The same things were measured in two ways. Each way mixes the same 3 hidden numbers, adds some noise and spreads widely along 3 directions of its own, which tell nothing about the thing.
In the rows, zero is written as 128.
Some things both ways: the first way, then the second way.
[179 192 141 104 114 146 192 188 120 147 155]
[213 103 172 163 196 156 153 144 156 140 154 121 116  77 130]

[ 90 160 215 117 133 135 111 140 138  47  80]
[180 138  99 114  97  90 141 113 144 120 118 109 133 132 145]

[108  83 127 134 111  96  87  96 158 195 133]
[123  91 143 137 139 124  58 129 147 124 164  99  94 116 140]

[146  99 121 126 171 110  60 126 118  58 122]
[100 144 102 151  98 127 116 120 130 106 110 111 164 141 113]

[107 126 100 139 128  94 164  72 139 152 119]
[107 141 159 149 137 142 116 132 115 112 135  92  98 166 135]

[144 121  98 138 143 179 115 162  96  55 126]
[154  99 110 147 132 146 127 131 170 133 132 131 167  83 117]

[145 165 150 111 102 146 174 171 125 168 144]
[130 160 138  97 106 132 180 114 124 127 115 123 113 169 152]

[141 143 149  95 126  84 125 158 145 186 175]
[121 117 139 125 135 136 107 114 137 124 138 120 115 126 134]

[135 138 145 140  91 144 166 117 152 182  98]
[139  87 176 106 189 204 161 104 153 159 146 184 141  58 120]

[108 110  54 121 181  97 120 113  90  64 179]
[129 154 104 152 121 112 110 103 108  95 103 105 154 134 107]

[184  88 108 123 146  98  59 141 136 156 156]
[109 114 137 156 163 170 110 106 128 121 126 139 158  94  99]

[124 133  92 119 182  74 126  94 111  67 149]
[107 141 130 174 136 146 112 124 120 105 114 104 152 135 101]

[ 94 117 193 142 112 161  96 112 150  86  56]
[176 171 107 103  83  63 146 114 116 106 111  83  98 188 164]

Other things, the second way, with their names:
<8>: [158 135 116 118 130 134 157 105 131 125 110 139 158 109 120]
<421>: [177 137 101 126 120 108 140 107 135 116 112 121 154 110 125]
<184>: [158  94 151 117 154 117  78 114 137 125 161 107  80 113 149]
<97>: [202  92 106 126 129 100 109 131 172 134 150 115 124  81 144]
<360>: [164 133 142 112 141 133 158 110 129 127 126 129 119 122 140]
<319>: [166 139 177 147 170 130 126 129 118 114 143  87  74 147 144]
<300>: [ 68 128 132 170 131 175 109 125 128 111 118 124 165 126  95]
<308>: [150 117 102  98  92 111 138 117 159 136 132 126 134 121 147]
<369>: [196 128 116  96 123  98 144 100 138 128 128 120 114 117 153]
<409>: [153 134 158 127 164 166 173 110 130 131 124 144 133 106 122]
<156>: [ 86 115 155 133 142 163 110 113 130 124 137 129 123 131 123]
<214>: [120 120 161 126 172 167 119  93 112 120 133 141 118 105 113]
<143>: [ 99 119 177 147 138 174 145 161 151 143 154 102  94 155 144]
<220>: [189 137 152 118 162 136 171 105 125 127 126 130 116 115 138]
<243>: [188 106 128 154 152 142 145 139 163 135 137 119 144  82 127]
<412>: [ 88 105 141 130 115 188 156 146 169 149 135 143 155 111 126]
<316>: [109 117 169 158 163 180 129 134 135 128 139 121 119 125 120]
<224>: [212 130 107 130 141 108 154 105 139 118 113 130 155  90 124]
<100>: [179 140 102 126 105  99 144 119 142 117 116 107 143 130 137]
<259>: [169 139 139 107 140 123 148 102 124 122 126 123 110 131 145]
<355>: [177 139 102 109  96  77 126 118 138 115 124  96 115 147 154]
<329>: [ 73 131 119 144 111 198 177 124 151 136 102 162 209 109  89]
<86>: [199 113 152 124 200 135 126  83 112 120 131 140 115  75 122]
<309>: [160 135 108 123 110 122 156 121 142 124 112 123 150 126 133]
<136>: [122 111 125 129 134 186 169 120 157 144 118 170 189  80 105]
<388>: [180 140 130  91 142 106 140  86 113 117 120 130 113 122 144]
<236>: [133 100 147  98 116 111  94 129 153 136 163 103  68 144 168]
<73>: [135  96 144  87 126 133 112 114 150 141 155 129  92 117 158]
<262>: [114 120  94 125  99 111  86 105 138 109 121 116 150 124 122]
<119>: [204  93 170 121 183 132 125 120 149 138 161 123  83  87 151]
<432>: [208 157 152 106 177 137 194  84 105 121 107 145 126 116 131]
<30>: [200 179 137 132 177 137 200  78  88 106  87 142 156 113 107]
<175>: [115 119 156 137 159 176 137 112 128 128 132 135 135 114 117]
<347>: [142 154 147 116 113 104 141 127 117 116 131  84  75 187 161]

Some of these things the first way, each followed by its name:
[123 118 144 130 114 183 107 169 115  88 118]  <97>
[176 153 154 105 131  79 134 143 148 185 151]  <316>
[142 102  70 149 101 195 150 141 112 158 128]  <360>
[186 143 154 104 102  98 126 165 155 236 165]  <319>
[108 130 190 131 115 167 102 148 134  87  85]  <308>
[113 142  85 131 139 178 170 158  83  60 141]  <309>
[143 146 137 135 134 175 133 153 109  58  98]  <243>
[105  99 114 142 114 190 112 138 115  94 113]  <355>
[ 96 130 140 133 106 139 151 105 137 139 100]  <259>
[120 167 181 110  82 127 171 151 155 203 132]  <119>
[108 103 102 140  95 198 136 153 114 133 130]  <369>
[ 95  94 119 130  99 115 126 102 153 214 140]  <184>
[ 97 153  81 128 149 175 181 152  75  31 145]  <224>
[ 64 108 104 126 166  96 105  87 118  60 133]  <262>
[111 122 129 137 144 159 106 137 109  45 106]  <421>
[162 106 148 117 123  77  85 125 163 206 145]  <156>
[145 141  76 139 122 179 178 147 103 110 126]  <412>
